The rows of a group lie close to one hidden flat surface of 9 dimensions, which passes through zero. Surfaces can cross.
(in the rows, 128 means zero)
Known rows, each followed by its group:
[138 155 128 144 135 122 125  59 133 146  69 143 125 114 173 108 144 152
 131 142 118  88]	Z_424
[172 121 153 150 156 113 124 141 110 160  85 116 125  93 137  97 139 149
 116 199 106 107]	Z_578
[115 122 137  95 152 163 143 171 132 146 153 112 172 139 134 105 109 132
 132 113 135 194]	Z_578
[115  78 124 122 107  96 102 170 141 113 191 134 209 162 112 184 120  98
 127 143 165 162]	Z_363
[149 135 131 153  99  97 120  48 146 148 102 159 105 137 156 153 176 126
 130 108 113 124]	Z_578
[131 138 140 120 112 144 139 127 150 123 101 146 178 134 123 138 120 118
 141  93 157 148]	Z_354
[ 98 132  95 124 155 131 101 127 105 118 137 126 111 130 117 125  95 143
 127 161 150  79]	Z_424
[ 69 131  71 130 173 135 125 112 101 120 147 162 174 109 149 150 124 138
 154  92 139 137]	Z_424
[ 88 167 128 125 204 164 141 155 123 117  86 150 146 145 126 107 116 152
 142 154 138  90]	Z_578
[138 116 136 169 120 128 119 111 165 147  82 136 113 170 214 117 170 147
 140 165  95 121]	Z_424
[149 136 126 138 174  94 135 185 102 116 108 140 167 120  83 163 175 121
 122 106 148 152]	Z_578
[132  95 108 151 137  93  75 116 117 148 178  90 174 122 195 144 135 161
 108 146 117 150]	Z_354
[135 104  99 162 125 117 100 176 124 119 108 118 121 128 156 122 125 140
 123 187 125  83]	Z_424
[ 63 144  70 112 137 136 134  93 141 118 172 170 112 174 143 161 141 111
 155  44 119 171]	Z_424
[106 168 124 105 154 142 120 132 118 123 127 158 129 138  47 148  87 116
 125 123 159  87]	Z_578
[169 164 144 131  98 145 140 117 122 161  66 158  77 103  85 105  97 105
 126 101 131 124]	Z_424
[160 117 116 143  96 121 182 134 128 107  77 139 112  89 156 111 190 110
 140  83 124 171]	Z_363
[119 101 142 133 102 116 178 120 163  37 139  99 180 149 157 144 204 134
 131 131 135 115]	Z_354
[127 142 114 114 117 100 133 119 115 116 152 157  68 136  40 166 138  94
 124  91 138 126]	Z_578
[123 145 133 100 115 157 130 130 135 125 127 143 167 135  96 135  87 104
 138  84 160 155]	Z_354
[177  91 117 147  91  94 123 159 133 121  88 112 166 108 155 143 179 120
 112  96 144 184]	Z_363
[145 110 158 109 137 109 148 148 104  94 167  84 172  85  86 128 131 123
 102 137 139 134]	Z_424
[110  95 136 120 136  90 135 137 131  85 193  79 127 154 142 142 175 143
 119 167 112 113]	Z_363
[117 150 144  99  97 178 101 117 151 155 133 116 108 150 129  98  41 130
 126 148 147  98]	Z_578
[122 132 155  78  94 121 164 121 153  85 130  67  71 170 140 106 188 129
 120 135 129 138]	Z_363
[ 98 150 129 114 130 149 144  67 152 103 154 107 145 146 164 120 144 151
 138  88 115 138]	Z_363
[111 145 129 148 157 154 130  81 144 135 114 132 138 127 175  96 119 167
 137 150 102  94]	Z_354
[150 123 108 132  90 128 134 137 130 148 112 145  55 126 118 124 137 100
 127  85 115 165]	Z_578
[116 111 134  97  98 111 167 148 138  98 153 141  97 156  99 137 140  91
 147 143 143 135]	Z_363
[100 130 100 108 121 168 132 160 132 111 141 121 126 126 135 114  86 126
 138  95 137 151]	Z_578
[144 112  98 165 118 156 134 164 111 117 115 154 161  72 106 128  72 104
 142 101 143 125]	Z_424
[137 138 129 148  90 158 156  79 141 106 114 147 109  89 117 111 110 109
 134  97 117  92]	Z_424
[131 126 157 128 143 115 162 157 125  92  88 141 155 123  91 120 145 121
 139 204 153  70]	Z_354
[107 123 156 100 133 140 114 137 142 116 157  89 171 158 127 120  97 148
 122 202 157  83]	Z_363
[150 124 159 131 142 155 140 151 137 132 128  73 131 118 157  90 148 159
 111  99  88 160]	Z_354
[118 111 101 128 130 126 134 152 107  95 147 163 177  93  73 148  89 101
 136 119 168 113]	Z_354
[131 144 161 152 145 140 150  92 155 139  55 156 170 140 171 101 149 146
 148 170 128  92]	Z_354
[103 134 147 124 176 151 175 137 134 127 121 171 176 117 126 106 108 119
 166 149 123 135]	Z_363
[110 161 145 115 125 116 152  72 158 134  77 182 112 174 131 127 155 109
 172 158 148  86]	Z_354
[140 171 141 122 170 138  89  96 125 192 112 119 137 133 131 130 110 151
 114  84 106 168]	Z_363

New rows, each followed by its group:
[ 83 121 102 121 162 138 140 121 101  98 198 142 121 105 110 130 105 123
 137 120 108 113]	Z_354
[147 119 124 155 127 135 148 179 129 162  99 167  70 135 121 120 134 100
 142 105  97 170]	Z_424
[159 106  98 161 104  84  90 168 127 104  87 120 145 143 145 176 180 137
 104 123 159 125]	Z_578
[ 82 186 111  93 121 143 101  50 119 131 125 145  99 142 110 128  82 146
 128 127 162  63]	Z_424
[108 139  90 115 129 131  96 120 101 115 137 146 156 107 104 144  80 125
 123 111 173 104]	Z_424
[119 149 115 138 105 116 132  58 125 123 141 177  70 124  75 158 127 106
 135 104 127  85]	Z_578
[165 133 130 146  94 136 119 145 140 128  74 127 110 122 125 119 116 123
 118 131 151 102]	Z_354
[120 145 140 142 143 129 115  78 154 151  83 150 207 151 180 149 156 151
 137 106 137 142]	Z_578
[126 155 146 123 136 171 168 122 129 121  81 140 137 102 119  75  94 130
 141 146 140  96]	Z_363
[174 139 172 112 115  96 136  62 108 101 116  84 194  54 116 118 158 148
  96 135 152  89]	Z_424
[ 96 148 148 127 194 131 174 121 132 160 117 200 128 152 130 116 139 108
 179 146  89 154]	Z_363
[125 148 161 112 152 137 143 119 143 140 126 106  89 158 142  99 159 151
 126 157  93 119]	Z_354
[164 126 148 157 132 153 144 154 137 102  94  70 138 104 177  82 160 167
 102 139  92 107]	Z_354
[152 136 154 138 105 162 130 129 144 136 104 131  99 128 116  98  92 117
 131 153 121  98]	Z_424
[ 71 162 153  90 152 136 148  90 146 130 133 152 134 183 107 126 116 128
 155 186 143  83]	Z_354
[133 134 114 110 138  93 113 165  95 141 134 115  66 137  86 142 139 119
 106 145 138 134]	Z_424
[105 106 149 123 147 122 140  94 131 101 197 104 178 114 154 124 134 142
 134 154 105 129]	Z_578
[130 145 140 107 163 123  88 155 137 195  90 127 166 175 169 133 135 150
 129 150 146 174]	Z_424
[138 100 114 154 147  85 108 163 106 144 141 153 122 123 117 156 136 118
 131 162 120 124]	Z_363
[ 88 154 102 108 123 184 125 146 151 114 111 133 131 162 150 109  89 135
 149  88 158 142]	Z_578
[115 127 145 120 170 131 148 142 120 124 135 137 209 118 126 140 145 128
 135  92 130 184]	Z_578
[125 141 119 133 143 171  92 141 143 174  79 160 177 141 160 120  72 130
 146 124 163 131]	Z_424
[104 160 152 117 187 102 142  98 126 115 143 140 171 162  91 161 176 136
 126 128 127 121]	Z_578
[122 156 125 145 139 154 140  65 137 145  80 165 157 104 169 112 134 135
 145  92 124 131]	Z_424
[ 96 118 117 129 137 105 123  99 115 109 152 151 161 133 134 151 125 126
 141 154 147 105]	Z_354
[141 100 138 128 106 132 111 168 136 102 110 101 218 103 135 128 105 130
 119 166 182 113]	Z_363
[147 153 147 123 164 111 141 125  91 152 128 167 100  99  27 140 105 106
 123 128 124 101]	Z_578
[ 99  92  83 153 125 157 141 144 119  69 170 113 150  93 162 109 108 143
 133 126 119  98]	Z_578
[154  93 111 139 144 137 132 225  92 119 122  97 170  66 129 103 114 132
 116 135 137 167]	Z_578
[130 135 152  83 151 105 161 120 114 132 167 109 173 112  90 138 169 122
 116  78 134 195]	Z_424
[102 148 140  90 119 143 103 106 147 145 133 126 161 176 104 139  78 119
 132 146 168 113]	Z_354
[ 87 118 106 146 102 150 175  96 146  78 112 178 100 128 138 111 119 107
 173 149 130  66]	Z_363
[117 146 130 121 117 199 119 138 130 104 149  90 132 117 116  98  63 145
 110  91 127 100]	Z_354
[134 118 142 137 188  93 108 195  89 160 146 140 101 130  80 142 115 119
 120 204 108 117]	Z_363
[ 91 158  91 145 165 145 134 141 103  93  98 168 104 120  90 130 124 133
 139 124 140  56]	Z_578
[106  99 155 104  97 102 137  61 149 109 233  95 136 150 149 146 138 125
 121 137 104 133]	Z_578
[122 126 163 128 146 128 154 119 160 138 141 114 137 173 165 113 170 139
 135 136  95 163]	Z_424
[131 138 167  59  72 142 127 144 168 142 107 113  98 199  98 122 108 101
 134 162 179 142]	Z_363
[116 168 121  94 179 146 118 142  95 175 101 150 136 114  84 117  80 126
 129 131 156 125]	Z_424
[106 135 147  81 106 144 116 140 149 148 165  98  83 183 101 127  98 125
 122 142 142 138]	Z_578
[128 121 163 119 123 120 136  79 144 104 153  85 199 133 161 127 151 159
 113 159 131 102]	Z_424
[133 131 145 133 196  99 152 134 107 178 115 133 110 121 162 110 187 143
 134 145  71 175]	Z_354
[159 131 174 124 129  98 116  93 123 162 114 126 122 124 113 136 144 127
 114 155 119 124]	Z_578
[158 119 122 109  78 125  93 197 131 140 101  86  84 168 129 131 125 129
 102 139 152 151]	Z_578
[128 124 146 127 118 146 130 148 143  83 140  79 140 137 133 113 125 147
 108 154 133  97]	Z_354
[147 132  99 167 134 116 130 145 128 126  45 141  85 132 183 115 192 140
 140 128 102 127]	Z_578
[133 107 125 146 125  99 169 134 129  80 115 137 123 119 130 133 190 123
 133 127 117 123]	Z_354
[162 145 110 144 103 134 106 133 136 170  53 159 121 139 140 131 135 114
 126  81 146 165]	Z_578
[117 143 147 106  82 157 145 113 175  87 119 112 117 179 118 126 135 122
 129  98 151 122]	Z_354
[114 108 106 139 137 137 148 131 112  91 174 112 121  98 137 132 148 138
 127  82  95 148]	Z_354
[181 101 119 158  96 139 108 165 126 168  68 124 124  81 169  88  96 132
 121 154 131 133]	Z_578
[150 129 125 144 157  87 130 165 116 124  86 139 167 138 117 165 206 141
 127 111 136 156]	Z_578
